Every row belongs to one group in each of 4 separate groupings. Each group adds its own fixed numbers to the row, and there is some noise. The rows also spread widely along 13 directions, which tell nothing about the answers.
Some rows, each with its group in each grouping after it:
[-26 -16 -12 -10  17  -1  19 -20   5   4 -28  24 -37  -4  14  13 -36  25
  -2 -24  -6  20   9 -19  27  23  11   0   5  41 -31  -1   4 -19  32  22
  20  -4  -9  -5   0   3 -25  -8]  q_301 N G q_710
[ 12  -3  -5 -26  11  -5 -23  -4  22   8 -20 -17  21  16   6 -24  -2  -1
   7  21  13 -16   7  22  -9  -7  -9  -2   1  -7 -23  18   7  21  -8  -8
  -6   7  18  17  -8 -24  18  10]  q_273 L G q_710
[ -3 -32   6  41  13 -32  41  -6  -5 -31  53  24  45 -24  24  11  18 -33
 -11 -14  39  46   4 -27  29 -14  28   1   6   0  -7   2 -39 -11 -13  30
 -22  15 -55  12  -3   3  -6  27]  q_301 T E q_155
[ 17  35  -2 -38   6  30 -75 -32  -8  -7 -48 -32   3  -1   9 -17 -31  -2
 -23 -14 -23  12 -15   9   4  10 -33   8  39   4 -10  53  45   0 -10 -25
  -6 -32  18   1 -26   4 -16 -34]  q_100 Z R q_512
[ 11  -5  -3  -1   1  11  11 -15  -1 -35   0   6 -16  14  10  20 -21   5
  -4 -42 -13  31   0 -16  25  27 -29   7  35 -13  12   1  14   2  -4   9
 -44  -6  -4 -32   4  21 -20 -16]  q_273 L R q_885
[ 12  38   7   8  10  -1  -4  13  11   0   2  22  -3 -16 -19 -14 -48 -10
   8  40  24 -27  19   2   2  16 -51 -21  13   4 -13  68  11  16  -4   8
  36 -15  43   2 -25  35  -6 -43]  q_100 N E q_119
[ 12  14   5  13   0  -9   6 -22 -17 -38   3  10  49 -31 -28  -6  -7 -23
 -27 -11  -5  46  23  20  -3   2  -9 -32  24 -15  48  -5  14   0 -23   0
 -32   8  -9 -12  13  24  -7  12]  q_301 T G q_155
[ -1   1  -4 -23   2  11  -4 -12  14   5 -15 -16 -20  22  37   7 -22   8
 -10  -3   2 -11 -28  -8   2  -6  -5   3   5  21 -50  52 -15  -8  17   7
  41 -25 -16  30 -27  -1  -1   3]  q_301 Z R q_119
[-19  -7  -6  -4   5 -36  37  -6  10 -18   6  10  29  11   1  -7   8 -10
   7  -7   7  -8  15  15 -41  12 -19 -37   6  -3  18  -7 -14  18  17   4
   7  35 -21  12  12  -2  20  44]  q_301 X G q_776
[ -5  13   3  -5  -1  -4 -14 -23  13 -10 -10  -3  22 -28 -21 -36  -2  12
 -22   5  15   5  19  11  -3  31  -1 -41   7  -9  21  24  18  -4  10   5
  10   3   2  21  14  -4   4  13]  q_273 X R q_885
[ 30  -4  11  -6  15  10  45  -3  38  -1 -15  -1   5   7 -15 -11 -31  18
   3  23  12  14  12  -1  -9  -1  15 -16 -20  14 -35  13  -4  33 -11  20
  18   3  -4  29  -5  -9  22  20]  q_100 Q E q_512
[  2 -15 -18 -18  -2  25  -7 -42  10  -1   3 -25  12  -6  28 -15  13  12
  -2  21  -1 -20 -16   1 -34 -31  -9  11 -23   9 -20  13   9   0 -24 -30
  26  13 -20  48  -2  -9  32  23]  q_301 Q E q_776
[-33  -7 -21 -17 -28 -33 -33 -30 -21   2   4  -8  33  -7  -3   3  11 -54
   4 -18 -15  -1  15  40  -5  -7 -75   6   1 -24  29 -16  11  13   3 -17
 -30  43  31  -9  15  22 -13   5]  q_301 L E q_512
[-23 -37 -24  10   7 -17 -11   6 -10 -25  11  18  18  12  83  19  29 -25
   1  -1  -7  -6 -17 -13  -4 -23  21  -7  32  12  -5  15 -27 -43  16 -10
  13  -9 -28  -7 -17 -10   5   5]  q_100 L E q_776
[ -3 -19   5 -18  12 -30 -12  21  12  -6  24   0  23  21   8  -3  28 -27
  10 -11  25  -3 -11   4  -6  18 -21   8  20 -22  -4   5   4  13   4  14
 -11   3 -15  -5   3 -22  17  16]  q_273 L E q_776
[-12 -17   1 -29  -7   3 -27  -2  -3  -3  -4  -2  11 -11 -25 -14  33   2
 -24  -6  -9  13 -15  19 -29   4   2 -26  -1  -3  31  -8  34 -20   5   1
  27 -16 -12  -4  34  -7  36  36]  q_301 X E q_119
[ 20  15  -5   0   5  18  69 -33   8 -15 -21  11 -16   1 -25  21 -74  10
   8 -13  -7  37  36   3   2 -16 -28   1 -32  38 -20 -16  -9  48 -29   8
 -25  35   9  14  -1  37 -14   1]  q_301 X R q_776
[  2  -7   7 -12  23   0  29 -10  32   1 -25  20 -30  -6 -18  -3 -49  31
  -1 -18  18  33  28 -15  45  53  10 -10   7  10 -27  -3  14  11  15  38
  -9   1   9  -6   2 -14 -24 -21]  q_273 L G q_776
[ -4 -15 -12  26  28 -10 -14 -24   1 -28  41   8  37 -42  42 -20  33   0
  11   2  42   3  -5 -37   3  22  -7  15  31 -22   8  10  16   6 -22 -20
 -27  25 -36  15  -9 -25   4  -7]  q_100 Z G q_776
[-23 -12 -25  -4  39 -27 -40  14 -32 -25  -1  38  17   3  15  12  20 -28
   0 -14  16  20  -1  -6 -27   4 -11   9  29  39  13  -8  35  -1 -10 -13
 -19 -13 -16 -35 -10 -10   5   0]  q_273 X R q_155
[-16 -29  -2 -17  -2 -21  -2  30  -1   4  10  12   3  18  -2  11  19 -21
  -2  -2   4   8 -17  15  -3   0  -9  -6   6  -3   2  -2   2 -11  15  20
  21 -12  -1 -18   9  -4  17  22]  q_301 L G q_119
[  3 -17 -12  -1  11   0 -12 -24   5 -21  25  -9  14   2  39   4  18 -10
  11 -15  14  -8 -16 -26   1   0 -42  36  22 -20 -16  16   6  17 -21 -16
 -35  22 -20   6 -14  -1   0   3]  q_301 Z E q_155
[-11 -31  -2 -15  -1  -6  15  -7   6  27  24   3 -15 -21 -38   8  -7 -11
   5   8  31  29   0   1  23  -3 -12  29 -47  28 -33 -14  20  15 -11  30
  26   5  -3  25  12   0   7  14]  q_301 Q E q_776
[-10 -24   9  -4 -18   8  41 -17   7 -13   3   6 -13   6  16  17 -12   6
 -20 -40 -17  39 -17 -14  29   5  28 -25   9   5 -19  11 -28 -38  34  39
  24 -16 -37  10  17  21  -5  24]  q_100 N E q_119
[ 22 -21   7  -7   3  -2   4   6   5  -7   9   3  36 -11 -13  -3  10 -15
  -1  14  10  20   8  16  -4 -22   3  -5 -10  -8  -4  -4   0  17 -29   3
 -17  10   3   3  11  -9  23  23]  q_301 N E q_119
[ -3   7  -1   2  13  -2  64   5  -4 -12  47  20 -19  -3 -52   6 -11   1
  14 -20  35  26  -9 -18 -32  36 -53  10 -13  13  12 -13  31  36 -17  26
  18   8 -37   6  29  38  15  19]  q_100 Q E q_119
[ -5  12   9 -43 -10 -15 -70 -16  -7  -4  -9 -30  38   9  -2 -34  21 -29
 -32 -14   5 -10 -18  32 -17  19 -26 -16  38 -21  11  38  14 -13  10  -5
  15 -15  -8  11   3 -12   6  16]  q_301 L E q_155
[  6 -26   6 -17  22  27  12  -2  57  -4  -7   9 -41   9  21 -12   5  68
  15   8   1 -24 -13 -45  -7  41  -6   6  18 -16 -26  11  31  17  12   9
   7  -7  -5  -7   2 -33  28   1]  q_100 X R q_119
[-20 -26  -9  11  15   1   2 -25  20 -13  33  -3 -18  -7  58   5   8  15
   7 -29  26  -1 -22 -54  43  33  -9  34  25 -20 -36  30  -3 -15  15   9
 -10   0 -33  14 -21 -12 -16 -16]  q_273 Z G q_776
[ 10   2 -10  44   7   5  30  -5 -26 -60  63  16  32 -20  41   5  30 -19
   7  -7  14   5 -15 -28 -31   1 -28  -8  40 -20  55   5   0  -7 -32 -20
 -16  10 -44  -8   5  35  19   6]  q_100 L R q_776
[ 39  -2  30   1  -9  32  -9 -56  43  -3  25 -36  24 -42   4 -46  -4  32
  -7  10  36  -3   9 -23  58  22 -11  15  -3 -69 -28  39   6  27 -36   3
 -42  23   6  45  -3 -15  -4 -14]  q_273 N R q_119
[-10 -12   2 -16   5  -8 -40 -24   1   0  -9  -5  23 -17  34 -14  -2 -11
 -22  -9   7  15  -3  -3  30   4  28  -9  20  15 -31  31  -7 -28  15   6
  15 -13 -17  22 -12 -26  -8  -4]  q_100 N E q_776
[  2 -22  20 -10  14 -17   8  13  27 -12   3  17  -2   4 -10   2  -4   4
  -5 -20   9  30   7 -15  30  35   2 -10  25 -19  -8   2   7  10  14  35
 -22  -7  -2 -24  10 -16  -1   2]  q_100 X E q_119
[-19  -7 -18  -5 -28   5 -50 -55 -15  -9  -8  -4   8 -37  28   1  -5 -16
 -13  -9 -30   4  15  13  31  -7 -35  -2  16 -21  24   6  15 -30  -3 -26
 -19  13  29  -6   3  22 -30 -33]  q_301 L E q_776
[  7 -15  20  -5   4 -21  70  16  19  -7  33  19 -10  -5 -81   6 -14  -6
   8 -29  28  56   8  -3  18  48 -32   3 -14 -16   5 -31  26  45  -7  60
 -18  18 -12  -8  41  18   7  23]  q_100 Q E q_885

New rows, each followed by its group in each grouping:
[ 10  13   4  22  -7  12  25 -26  16 -27  26  -3  -9  -6  18   8 -28   4
   7  -7   8  -6  10 -22  26   8 -48  -1  12 -36  -3  45 -13  15 -12   0
 -23  11   4   6 -16  41 -17 -23]  q_273 X R q_119
[ 23   7  21  24  10   4  52 -13  18 -30  24   8  15 -22   5 -15 -14  16
 -11   4  30  12  12 -17  11  29  11 -32  15 -16   7  21 -18   6  -9  24
   8  10 -27  22   4   3  -1   9]  q_301 L R q_776
[  6  -6 -12 -19  11  37 -34 -18 -18   9 -15   9 -21 -24   0   3 -20  14
 -22   5   6  33 -13  -6   9 -10  12  16  -7  46 -11   9  34 -21 -26  -4
  23 -36  -1   1   0   3  -2 -14]  q_301 L R q_119
[  8   8   8 -34  34 -10 -43   4   0  17  -1  -7   2  -4 -31 -19 -14 -13
  -3  -2  44  29  -8   2  22  28 -19  34  15  15 -28  23  42  23 -18  17
 -10 -22   2  -3  -6 -18  -5 -19]  q_100 L G q_710
[ 58 -17  10  45   9  55  84   5  44 -32  22  27 -14 -28  18   4 -16  62
  20  57   8 -13   9 -48   4 -15  13 -20 -19 -16  -9  14  -7  14 -43   3
  10   4   6   6  -4  11  36  -1]  q_301 N R q_119
[-27  -5 -32  -3   6 -27 -35   0 -11  -6  -1  12  29   4  19   0  15 -31
  17   5  -1 -19   5  22 -25  -8 -51  -2  13 -11  18   9  16  12  -1 -30
 -13  17  20 -10  -8   5   7  -1]  q_273 Z G q_119
[ 25 -23  -2  -2  22  -6  -7   8   7 -10  20   0  39  -2  16  -1  12 -24
  11  29  32   6   0   3  -6 -35  -5  25  -7   6 -19  -1  -5  28 -47 -11
 -25  13  -3   6 -13 -26  22   9]  q_301 L E q_776
[ -2 -28  -8  10   8 -16  21  31   0  -6  12  30  -8  23  23  42 -21 -28
  22   5   3  16  -3 -11  30 -27 -20  23   2  15 -37  15 -18   2  -4  17
  -9  -9  16 -29 -25  17  -4 -21]  q_100 N G q_119
[-12  -5 -10  -8  19 -33  -8   3   3  -7  10  11  37  -1   4 -20  13 -15
  13   5  27  -6   7   7 -21  21 -25  -7  20   1  -2   8  13  18   2   1
  -4  18  -7   4   1 -18  10  13]  q_100 N G q_885
[ 14 -19  -6   8 -18  33 -10 -22  25 -13  11  -7 -14 -15  20   3  -1  17
   7  25 -12 -14  -4 -15  26 -14 -26   7  -8 -44  -3  28  17  -7 -23 -12
  -7  -7  30   0  -6  17  11 -22]  q_273 Q E q_119
[ -6 -16   5   0 -18 -21 -26  -8  18 -12   3 -11  29  -7  32 -11  20 -18
 -19  17  -6 -21  -2   9  14  -9   0 -35  15 -36   3  48 -22 -29  19   2
  17  -3   8   8  -9  -5   7   7]  q_301 X E q_885
[ -3   8 -14  -1  -5   2 -44   5 -40 -11   5  -2  23 -12   9  16   0 -44
 -19   1  -9  32 -19  17   5 -31 -13  -1  17  10  14  38  11 -28 -16 -14
  13 -35   1  -6 -12  32  -1 -15]  q_100 Z G q_119
[-33  19 -18  31 -29 -17  18  -9 -49 -37  36  18   5  -6  11  33 -20 -56
 -11 -40  -9  25   0  11   9  -3 -57 -26  26 -13  50  29 -18 -39  14   2
   8  -5 -10 -17   3  86 -29 -16]  q_273 L G q_119
[  9  16   4   2  10 -26   0  13 -11 -18 -11  17  24   9  -7   2 -29 -33
 -14  -1   8  18  17  20   3   2  -9 -26  27  10   5  29 -13   2  -3  13
  -2  -9   7 -13 -19  12 -12  -7]  q_301 L G q_155
[ -6   3  -8  -3 -15  -1 -64 -21 -16 -14  -9  -7  26 -17  33  -4   6 -24
 -22  13 -24  -4  -4  14  14 -15 -10 -15  29  -9  13  41  12 -26  -5 -24
   7 -21  17  -3 -22  12  -7 -22]  q_100 Q R q_155
[  5 -36  -9  -8   7  -5   6 -31  -9 -10  13  -1  42 -17   6  -4  20 -12
  -6 -13  19  39   2   2  -2 -26  20  19 -18  21 -15 -34  -3  11 -32  -3
 -32  33 -36  25  17 -19  14  42]  q_301 N E q_155
[ 21  21  46 -44  -2 -33 -13  46  24  16  -6 -17  31  34 -59 -27 -12 -34
 -21   5  21   9  -2  49   1  32  -8 -43  21 -24 -13  44  -4  31  21  53
  27 -30  15   8   3 -18  16  23]  q_100 L R q_119
[  5  33  19 -19  -5 -18 -16   0   5  18   9 -28  10  17 -14  -9 -42 -49
 -22   5  37   4  -8  20  15 -15 -22  -6  -7  14 -54  87 -31   8   8  27
  44 -27  -3  45 -29  23  -9  -2]  q_100 X E q_119
[-38 -47 -19  13  32 -35 -11  -6   4  -4  21  40  31 -41  43 -19  45   5
  -2  10  51   5   8 -20   1  20  38  -8   9  20  -4 -19  -6 -19   9   1
   9  20 -36  10  10 -51   2  20]  q_301 L E q_119
[ 30   4  -3  24   4  12 -27   4  -8 -31 -12  30  30 -25  16   7 -21 -15
  -3  34 -19  18  31  11  24 -23 -11 -20  28 -16  32  15   7   8 -42 -26
 -43  -7  50 -41 -18  17 -10 -47]  q_100 L R q_119
[ -3   5  -7  20  13  -3   1 -29 -17 -30  35   4  30 -45  -4 -16  15 -13
 -12  -1  27  20   4  -9 -12  -2 -12  -9   5  -1  33   6  14  -3 -26 -15
  -3  15 -28  16  14  23   3  11]  q_301 X E q_710
[ -5  -1  -4 -22  24 -20 -24   9  -7  -3 -17  13  15   1 -14  -9   0 -11
 -12   9  13   9   1  16 -19  10  -3 -10  10  34  -7  10  22  13  -5   3
  23 -14  -6   2  -8 -18  10  14]  q_301 Q R q_155
[-19 -14  -5  -6 -16 -12 -13  -7 -12  -6  35 -14  -6   0   4  21  17 -35
   2 -32   0   9 -31 -10  19   9 -67  29  11 -27   5  17  19  -9   6   8
  -5  -2  -2 -15   2  35  -9  -3]  q_301 Z E q_512
[-17 -44   5   6  -9   1  32   0  17 -22  26  11 -19  -1  15  24  20   9
  -2 -30 -18  32 -17 -30  27  16  10  -8  13 -23  11 -15   3 -29  23  29
  -4  -6 -28 -25  20  10  13  17]  q_100 X G q_776
[  6  -8  -9   7  22  -3 -41 -22  -8 -21  15   3  32 -24  20 -11   9 -20
  -2   6  27  22   1 -15   8  -9 -10  26  21  -4   0  13  23  12 -38 -23
 -45   6  -7  -6 -16 -12   0 -14]  q_100 X G q_155
[-35  -6  -5 -24 -30 -29 -29 -16  -8  19 -25   1 -10 -10 -24  12 -32 -36
 -16 -13 -27  18  11  37  40   6 -38 -14  -9   5  -6  15  12 -19  35  18
  27  -3  46 -11  -3  29 -33 -17]  q_301 Q E q_512
[-18 -42 -31 -50 -15  30 -41 -39  -7  -2 -42 -15  -9  12  15  12  21  14
 -20 -24 -47  23 -21  16 -22 -31  18  10 -16  26  -1 -32  40 -30  -1 -23
   3 -14 -14   6  26  -8  27  36]  q_273 Q E q_155
[-36 -13  -7 -37 -16 -21 -29 -15   2  24 -14   1 -18   6 -37   6 -22 -21
  -3 -33   3  23   9  24  40  29 -42  16  -4   1 -14  -4  26   3  29  30
 -10   4  30 -12  10  12 -25  -8]  q_273 L G q_155
[  7   3  -9  21   1   1  18   4  -3 -16  16  35  23 -49 -55 -12  -2  -3
   1  35  18  18  29  17 -21   7 -18 -33 -23   2  47 -18  44  17 -33   1
   8  12  21  -5  27  27  25   8]  q_273 Q E q_155
[ 22 -11  16  -7 -23  20 -11 -21  18 -18   3 -22  20 -14 -11 -17   9   6
 -12   3 -26   4   0  12  11   9 -27 -20  13 -64  36   1  22   1 -14  -8
 -26   7  23 -15  18   6  14   4]  q_301 L G q_512
[ -5 -15  -4  -7  15 -11 -47 -18  -1 -18  14 -16  32 -12  54 -11  33 -20
 -14  -8  14   0 -25 -15   8   3   2  12  36 -14 -10  32   1 -20  -4 -15
  -7  -8 -32  12 -19 -29  -1  -2]  q_301 Z E q_776
[-13 -11  -4 -38   0   3 -20   0   6  -6 -41  10 -13  29  12   2 -11  12
 -17 -29 -24  15  -4  12   1  24   9 -24  26  10  -4   3  11 -18  31  12
  10 -24  -1 -16  10 -10  -2  11]  q_273 L R q_119
[  1 -38   0  -3 -10  -7 -15   7   6  -8  15   1  22   4  17   8  29 -16
  -5   4  -3  16 -10   8  19 -16  12  -2  -3 -21   0   3  -2  -8  -8   5
  -7 -11  -2  -3   2 -10  18  16]  q_273 Q R q_119
[ -1  22  -7  -7 -23  -7  -1  -8 -24 -33   5  -7  18  24 -11  10 -11 -45
  -8 -34 -19   5  -3  30 -22   1 -66 -23  30 -20  37  23   3  -2   4  -4
 -12  -2   3 -15   6  58  -3   6]  q_273 L E q_155
[ -6 -27  -6  -8  21 -25  -7  24   9  -5   0  31  -4  10 -10  13   0 -12
  19   6  10   7  12  -1   9  18 -34  16  15   1   0 -18  26  25  -7  10
 -28  10  29 -46  -3 -15   0 -15]  q_301 L G q_155
[ -3 -40   4  20  12 -40  23   3  -1 -19  51  10  62 -24  14  -4  41 -28
  12   3  36  18   7  -2   7  -5  -1   6   0 -20   9 -25 -13  18 -21   5
 -35  45 -29   6   8 -24  17  31]  q_301 N G q_776
[-29 -25  -7   7   1 -25 -30 -36  16 -26  12  -2  61 -34  64 -41  65  10
 -21   1  -5 -21   0  -8 -11  22  30 -51  50 -43  33  14  -5 -42  34 -15
   9  14 -38  21  17 -34  10  31]  q_100 T E q_710
[ 22 -12 -12  34  30  22  32  -9  -4 -28  42  20  13 -40  14  -4   9  12
   9  33  47  14  -7 -38 -17 -17   0  21 -16  20  -1   4  13  12 -60 -16
   5   6 -36  20  -5   7  23   4]  q_301 Q E q_119
[-17  10   2  -1 -28 -39  24 -23 -38 -24  39 -20  53  14  -4  10   0 -69
 -17 -45  13  32  -2  36 -17 -24 -44 -13   0  -9  16  15 -43  14  -2   7
 -12  31 -42  29   9  49  -9  47]  q_301 X R q_119
[ 13  -1  15  -8 -12  23  58 -36  52 -10 -50  13 -51  -6 -11   3 -73  67
 -10  -9 -42  15  35 -12  51  45  11 -46   5 -10 -20   7  -3   5  34  37
  10   2  31  -2   6  12 -30 -17]  q_301 Q R q_710
[ -7 -17   5 -15 -32 -10 -12 -19  25  -2 -16  -8  20   5   5   2  -5 -14
 -11  -6 -32   5  15  31  32 -12 -14 -30   4 -51   0  14 -14  -9  22  10
 -17   6  33  -2   7  10  -6   7]  q_273 T E q_119
[ -5  11  -5 -13   3  -8 -19 -23 -26 -10  22 -17   8  -5  -3   5 -13 -39
 -19 -29  22  38 -19  -1   9   0 -28  27   7  20 -17  34  12  -7 -17   6
   8 -18 -34  21  -5  27 -14  -2]  q_100 Q E q_885
[ -2  -1 -18 -29  18 -12 -21  -7   3 -20 -30  -6  11  42   6  11 -15 -14
   8 -23 -11  11   5  13 -20  -3 -42  15  21   8 -12   5  12  26  -6 -15
 -45  10   6 -14 -11  -2   3   2]  q_273 X G q_885
[  9   5  24   0 -27  20  -1  -2  10  -6  -7  -2 -19 -17 -21   8 -30  -2
 -33  -2 -32  32  -5   2  42   2   8 -41   5 -14  11  42  10 -34  23  30
  34 -43  23 -13   4  38  -3 -14]  q_100 X R q_512
[ -4  -9 -21 -14   2  26 -42 -27  13  17 -18  -5 -25 -27  11  -8 -14  22
  11  42  -6 -23  -3  -2  11 -13 -28  23 -16   6 -16  24  45  -5 -18 -29
  26 -14  41   5 -16   2   3 -33]  q_301 Q G q_710
[  0   9  -2  -1   3 -18  18 -20   3 -27   0  -3  28  14  13  -6 -13 -20
  -6 -15   3   6  11   7 -24  -5 -15 -24  14   6  -2  21 -20  14   3   0
  -9  19 -22  18  -4  14   7  23]  q_100 X E q_155
[ 34 -20   4   7  19  36  12   2  -9 -25   8   9   6 -16  12  13  -3   9
 -11  10   0  42 -16 -19   7 -30  37   6  -3  25  -5   0  13 -26 -40  -2
   5 -28 -23  -6  -4  -1  20   2]  q_301 N G q_776
[  4  15  -4 -11  25 -27 -58  25 -23   3  10   8  23   1 -13   8 -20 -60
  12  12  34   9   4  15  19  -8 -55  37  11  11 -23  40  29  21 -32  -5
 -18 -14  37 -23 -40   5 -13 -45]  q_273 N G q_776
[-41  -6 -34 -10   6  -1 -49  -7 -48 -21 -18  29 -21  -3  41  31  -8 -18
 -15 -28 -29  14 -18  -9   0  -3 -21   2  40  44  11  21  21 -63  21 -21
  30 -41  -7 -41 -15  29 -20 -29]  q_301 N G q_119
[-23  44 -10  -3  -9 -16 -34 -41 -50 -21  30 -20  46 -14  18 -13   4 -51
 -30 -21  22   4 -15  19 -36 -12 -48  -6  23  10  21  55  -3 -18  -9 -23
  28  -7 -46  39 -10  42 -14  13]  q_301 T R q_119
[-20 -13  -5  -3   4 -32 -11  30 -48  10  30  21  20  -2 -13  28   2 -66
 -16  -7  32  46 -17  17  12 -31   4  10 -15  56 -16  17 -11 -20  -1  29
  40 -30 -20   1  -8  23  -4  13]  q_301 N R q_119
[-11  -7   4  -3  16 -33   9  11 -10 -14   7  15   5  16  -4  22 -22 -35
  -4 -29  16  36   8   1  16   9 -22   7  17  11 -14  14 -12  14   4  22
 -19   1  -9 -20 -12  10 -19  -4]  q_301 X G q_119
[  0 -27  17  12   8   1   5 -11  17 -28  35  -7   6  -6  63   1  29   8
 -26 -11  13   7 -33 -47  27  12  38  -8  39 -22 -20  46 -24 -54  20  23
  25 -33 -61  15 -13 -14   2   9]  q_301 T E q_776
[  8   0   2   5   6 -18  -6  18 -17 -29  13  22  38 -14 -25  -3  13 -29
  -4  -2   2  27   3  13 -10   9 -21 -18  29 -10  38  -3  26   6 -14   3
 -22  -3   0 -31  14  12  16   7]  q_100 N G q_155
